There are 4 ways to turn a row about zero (a turn may also mirror it). The second row of each pair is the first, turned, with some noise. The first 36 pairs use one turn. New pairs use 3 turns, one after the other, and a turn may come again.
Some pairs, each with its turns in order after it:
| -446 | -304 |  492 |   64 |  164 |  178 |  -46 |  398 |
| -63 |  46 | -99 | -54 | 793 | 145 | -20 |  94 | : z802

|  330 |  -35 | -153 | -363 | -474 |  174 | -407 |   18 |
| -305 | -451 |  -63 | -168 |  329 | -132 | -475 |   39 | : z942

|   82 | -165 | -420 | -308 |  387 |  446 |  -49 |   21 |
|   35 | -110 | -204 |   -8 |   88 | -196 |   77 | -746 | : z802

|   68 | -280 |  244 |   56 | -244 |  328 |  163 |  491 |
|   17 | -474 | -133 | -280 |  288 |  249 | -286 |   75 | : z741

|  339 |  305 |  490 | -515 |  311 | -183 |  -97 | -376 |
|  184 | -286 | -333 | -272 |  164 | -596 |  465 | -339 | : z942

|  270 | -101 |  435 |  449 |  326 |  276 |  -58 | -402 |
| -468 |  436 |  -53 |  454 |   34 |  414 | -109 | -164 | : z802

| -431 |  324 |  435 | -464 | -210 |  114 |  177 |  -81 |
|   90 |  173 |  290 |  528 |  472 |  -83 |  146 | -385 | : z408

| -451 | -467 | -103 | -457 |  235 |  -34 | -466 |  439 |
|  261 |  157 |  345 | -393 |  640 |  324 |  467 |   64 | : z741

|  292 | -139 |  -49 |  342 | -161 | -447 | -300 |  200 |
|  342 |   29 | -398 | -355 | -278 |  310 | -122 |   56 | : z408

|  400 |    4 | -446 |  334 |  100 |  -39 |  336 | -335 |
| -303 |  260 | -303 |  328 | -497 |  274 | -136 |  -98 | : z741

|  144 |  419 |  -15 | -140 |  470 |  234 | -489 |   43 |
|  -31 | -203 |  189 | -400 |  514 |   -3 |  501 |   79 | : z942

|  199 |  507 | -117 |  363 |   92 | -476 |  119 | -499 |
| -100 |  -14 |  -75 | -477 |  248 |  169 | -693 | -401 | : z408

| -324 | -413 |  440 |  -23 |  -51 | -124 | -125 |  227 |
|  583 |   -3 |  -13 |  311 |  -76 | -204 |  115 |  221 | : z408

| -489 | -256 | -194 |  317 |  172 | -261 | -448 |  282 |
|  -61 |  148 | -276 |   86 |  417 | -509 |  327 |  333 | : z802

| -318 |  455 |   89 | -129 | -261 |  319 |  354 |   76 |
|  -17 |  -35 |  429 | -452 |  129 |  -62 | -529 |  -75 | : z802

| -260 |  -65 | -257 |  -93 |   31 | -511 | -222 |  -59 |
|  226 |  395 |  -80 |  -38 |   26 |  -68 |  472 | -107 | : z741

|  294 | -487 |  218 |  413 |  166 | -460 |  340 |  -20 |
| -452 | -138 | -428 | -355 | -326 |  112 |  194 | -455 | : z741

|  -21 |  340 | -310 | -487 |  -11 | -355 |  198 | -239 |
|  415 |  487 |  203 |   85 | -336 | -129 |  -81 | -222 | : z741

|   -7 |  -56 |   42 |  165 | -475 |  201 | -367 | -141 |
|  -93 |  153 |  -26 | -169 |  351 |  -70 | -531 |   91 | : z942

| -512 |  486 |  -14 | -257 |  455 | -142 |   89 | -188 |
|  626 |  -58 |  384 |   32 |   17 | -149 |  481 | -130 | : z942

| -173 |  185 |  494 |   -9 |  236 | -457 | -496 | -493 |
|  489 |  241 | -352 |  110 |  545 | -470 |  319 |  -56 | : z942

|  446 | -123 |  428 |  265 |  176 | -281 |  144 | -300 |
| -540 |  -51 |  -67 | -154 | -283 | -226 |  -39 | -442 | : z741

|  450 |  383 |  -94 |  115 |   73 | -438 | -195 |   83 |
| -345 |  -97 |  -15 | -128 | -532 |   13 |  404 |  238 | : z802

| -190 |   37 |   93 | -200 | -493 | -264 |  378 |  332 |
| 248 | -62 | 101 | 510 | 171 | 550 |  45 | -51 | : z408

| -204 |  135 |  358 |  110 |  432 |   20 |  210 |  185 |
|  323 |  180 |  -83 | -211 | -274 |  167 |  458 |   43 | : z942

|  108 |  181 | -181 |  133 |  505 | -156 |   90 | -489 |
| -403 |    0 | -411 |  225 | -394 | -104 | -253 | -103 | : z802

|  269 |  -16 |    3 | -305 | -102 |   41 | -353 |  245 |
|  153 |   68 |    7 | -325 |  -13 |  134 |  474 | -107 | : z802

|  159 |  190 |  168 |  470 |  355 |  380 | -388 | -516 |
|  -75 |   -9 |   62 | -744 |  119 | -588 |   56 | -160 | : z408

| -288 | -413 | -313 |   80 |   85 |  480 |   91 |  121 |
|   95 | -231 |   27 |  210 |  193 |  620 |  118 |  172 | : z741

| -481 |  314 | -397 | -287 | -379 |  429 | -225 | -169 |
|  301 | -158 |  665 | -209 |  266 |  -54 | -494 |    5 | : z942

|  256 |  465 |  286 | -493 |  189 | -495 |  329 |  409 |
|  325 | -642 | -421 |  -29 | -175 |  219 |  475 | -476 | : z942

|  390 |  168 |  -73 | -270 | -167 |  345 |  -45 |   60 |
|    4 |  108 |  109 |   75 |  172 |    9 | -603 |  126 | : z741

|  291 | -289 |   98 |  484 | -288 |  335 | -132 | -306 |
|  -15 |  501 |  329 |  549 |   -8 |  151 |  103 | -112 | : z802

|   16 | -148 | -181 |  434 | -475 | -105 |  315 | -362 |
|  -25 | -631 | -186 | -186 |  321 |  318 | -103 |   62 | : z408

|  314 | -308 |  121 |  281 |  310 |  206 | -505 |  357 |
|  204 |  205 |  -77 | -423 | -475 | -238 |  289 |  395 | : z408

|  204 | -110 |  -38 |  245 | -346 | -294 | -263 |    6 |
|  287 |  -87 | -435 | -243 |  -43 |  273 |   73 |   -5 | : z408

New pairs. What belongs after each?
|  244 | -175 | -201 |   22 |   94 |  233 |   -5 | -178 |
| -231 |  173 | -194 |  -88 |   -4 |  -22 | -381 |   47 | : z942 z942 z741

| -206 |   36 |  454 | -341 |  422 |  -23 |  -74 |  -56 |
|   76 |   42 | -156 |  415 |   -2 |  428 | -259 | -326 | : z408 z741 z408

|  -11 | -271 |   86 | -126 | -292 |   82 |  -24 | -228 |
| -114 |   81 |   89 |  217 | -121 |  411 |  -89 |   72 | : z942 z802 z408

|  -83 | -182 |  168 |   85 |  338 |  435 |  394 | -177 |
|  -48 |  270 | -611 | -173 |   15 |  158 | -137 |  156 | : z942 z741 z408

| -255 | -413 |   -9 | -156 | -382 |  -97 | -182 | -286 |
|  335 |  416 |  120 |  -86 |   -8 |  116 | -496 | -105 | : z741 z741 z942

|   37 |  450 |  360 |  283 | -458 |  312 | -356 |  -93 |
| -589 | -162 | -451 |  343 |  182 |   65 |    4 | -386 | : z942 z802 z408

|  218 | -190 |   -8 |  277 |   75 | -456 | -211 |  414 |
| 161 |  76 |  13 | 439 | 214 | 542 |  80 | 138 | : z741 z942 z802

|  499 | -311 | -315 |  -26 |  328 |   44 |  223 |  176 |
|  -29 |  154 | -328 | -416 | -487 |  231 |  -98 |   -3 | : z741 z802 z802

|  453 |  192 |  -14 |  143 | -285 | -472 |  454 | -317 |
|  -38 | -225 | -432 |   53 |  197 |  350 | -375 | -535 | : z741 z802 z942

|   75 | -382 | -178 |  482 | -457 |  -28 | -493 |   95 |
|  241 | -482 | -511 |  177 |  -41 |  -85 | -580 |  -91 | : z741 z802 z408

| -501 | -472 | -298 |  150 |  439 |  -83 |  132 |   85 |
|    1 |  128 |  594 | -135 | -179 |  435 | -177 |  394 | : z408 z802 z408

| -223 | -503 |  337 |  160 |  -29 |  -91 |  -72 |   37 |
|  193 |  411 |  -53 | -209 |   49 |   61 | -260 |  386 | : z942 z741 z741

| -465 |  223 |  105 | -300 |   91 |  -33 |  441 |   72 |
| -109 |  -50 | -477 |   36 |  -96 | -534 |  -71 | -226 | : z741 z741 z408

| -190 | -505 | -196 |  -51 | -468 | -317 |    9 |  470 |
|   99 |  106 |  175 | -202 | -168 |  573 |  247 |  587 | : z942 z741 z741

|  489 |   -6 | -359 | -109 |   40 | -513 |  209 | -383 |
| -331 |  401 |   49 | -179 |  496 |  248 |  185 | -365 | : z942 z408 z741

|  129 |  359 | -215 | -180 |   -6 |  311 | -403 |  466 |
|  -64 |  281 |  -49 |  176 |  723 |  244 | -247 |   17 | : z802 z802 z741

|  314 |  442 |  282 | -204 | -488 | -271 |  276 |  324 |
|   -8 | -297 |  413 | -614 |   32 | -382 |  -67 | -291 | : z942 z741 z408

|  318 | -266 | -209 |  354 |  302 |   42 | -164 | -188 |
|  377 | -204 | -185 |  -75 |  382 | -201 |  -74 |  195 | : z741 z408 z408

| -329 | -503 | -409 | -371 |   95 | -408 |  310 | -470 |
|  509 |  -48 |  782 |    7 | -351 |  436 |  131 |  184 | : z942 z802 z408

| -299 | -462 | -515 |  275 |  454 |   93 |  -66 |  -40 |
| -419 | -592 |  301 |  138 |  -82 |  254 |  395 |  -66 | : z408 z802 z802

|  508 | -180 |  104 |  -62 |  246 | -180 |  428 |   46 |
|  -55 |   95 |   29 | -372 | -565 |  212 |  203 | -125 | : z741 z802 z802

| -257 | -450 | -265 | -513 |   79 |  488 | -361 |  -96 |
|  571 |  375 |  514 |  155 | -192 | -339 | -158 |  265 | : z802 z802 z802

|  378 |  -42 |  -44 |  280 |  202 | -503 |  384 | -374 |
|   52 |  -51 |  175 | -526 |  597 |  360 |   44 |  229 | : z802 z942 z942

|  212 | -226 |   60 | -213 |  395 |  291 |  475 |  100 |
| -126 | -109 |  160 | -405 |  195 | -152 |  451 | -377 | : z741 z802 z942

|  -90 | -421 | -106 | -380 |  149 | -476 |  245 |  470 |
| -114 | -103 |   72 |  258 | -830 |  103 | -111 |   57 | : z408 z741 z408

|  273 | -188 |  244 |   -6 |  147 |  -84 |  170 | -210 |
| -233 |  -36 |  -16 |  281 |  253 |  149 |  110 |   39 | : z942 z408 z741

| -471 |  -78 |  163 |   68 | -238 | -477 |    9 | -140 |
|  416 | -359 | -101 | -388 |  -28 | -272 |  172 | -108 | : z408 z408 z802

|  -77 |  -90 |   24 |  461 |  407 |   34 | -477 |  446 |
| 635 |  14 | 443 |  90 | 418 |  17 | 245 | -99 | : z942 z408 z408

|  192 | -366 | -258 |  129 |  399 | -371 | -430 | -366 |
| -190 | -255 |   25 |  529 |  166 |  661 |  270 |  138 | : z942 z741 z408

|  491 | -296 |  213 | -463 |  302 | -105 | -199 | -183 |
| -682 |  -59 |   31 |  -27 |  408 |  254 |  196 |   58 | : z942 z741 z408

|  383 |  465 | -209 | -253 |  298 | -238 |   56 |  328 |
| -687 |  -78 | -274 |  -28 |  230 |  -95 |  233 |   56 | : z802 z802 z942

|  294 |  481 |  259 | -318 | -111 |  -77 |   50 | -162 |
| -484 |  107 |  158 |  148 |  321 |   66 | -379 |  -87 | : z942 z802 z942

| -213 |  -14 |   -6 | -269 | -512 |   -1 |  374 |  -81 |
| -111 | -157 |  397 |   10 |    6 |   45 | -460 | -370 | : z802 z802 z802

| -476 | -242 |  155 | -500 | -440 |  417 |    4 |  313 |
|  783 |   90 |  299 |  306 |  161 | -493 |  -36 |  -41 | : z408 z741 z802

|  288 |  306 | -286 |  201 | -380 |  378 |  311 |  182 |
| -240 |  203 |  388 | -214 | -367 |  -92 |  505 |  -69 | : z802 z802 z408

| -517 |  271 | -183 |  515 | -498 |  419 | -261 | -237 |
|  537 | -433 |  729 | -309 |  -81 | -205 | -175 | -174 | : z942 z802 z942

| -285 |  -89 |  406 | -420 |  211 |  502 | -460 |  306 |
|  323 |  -22 |  125 |   51 |  -54 | -537 |  743 |  185 | : z802 z408 z741

| -324 | -163 |  180 | -419 | -422 |  444 | -349 |  236 |
|  414 |   79 | -512 |  132 | -404 | -131 | -338 |  341 | : z942 z408 z741

|  402 |  167 | -208 |  182 |  304 |  467 |  476 |   67 |
| -219 | -232 | -587 |  -19 | -430 | -357 |  257 |  218 | : z408 z741 z942

| -222 |  473 | -162 | -234 | -155 |   25 |   99 |   95 |
|  173 | -547 |  -24 |  -59 |  -76 |  151 | -265 |  -54 | : z741 z802 z741

|   31 | -315 |  210 | -223 |  209 | -241 |   50 | -507 |
|  -99 |  476 |  140 | -290 |  -34 | -257 |  392 |  -31 | : z741 z802 z802

|   15 | -216 | -184 |  238 |  173 |   73 |  407 | -461 |
|   11 |  -44 | -356 | -484 |   -8 |  254 | -173 |  309 | : z408 z942 z741

|  489 | -315 | -131 |  414 | -242 | -157 |  450 | -175 |
|  -44 | -175 |   33 | -688 | -169 |   17 |  365 |  389 | : z408 z741 z942

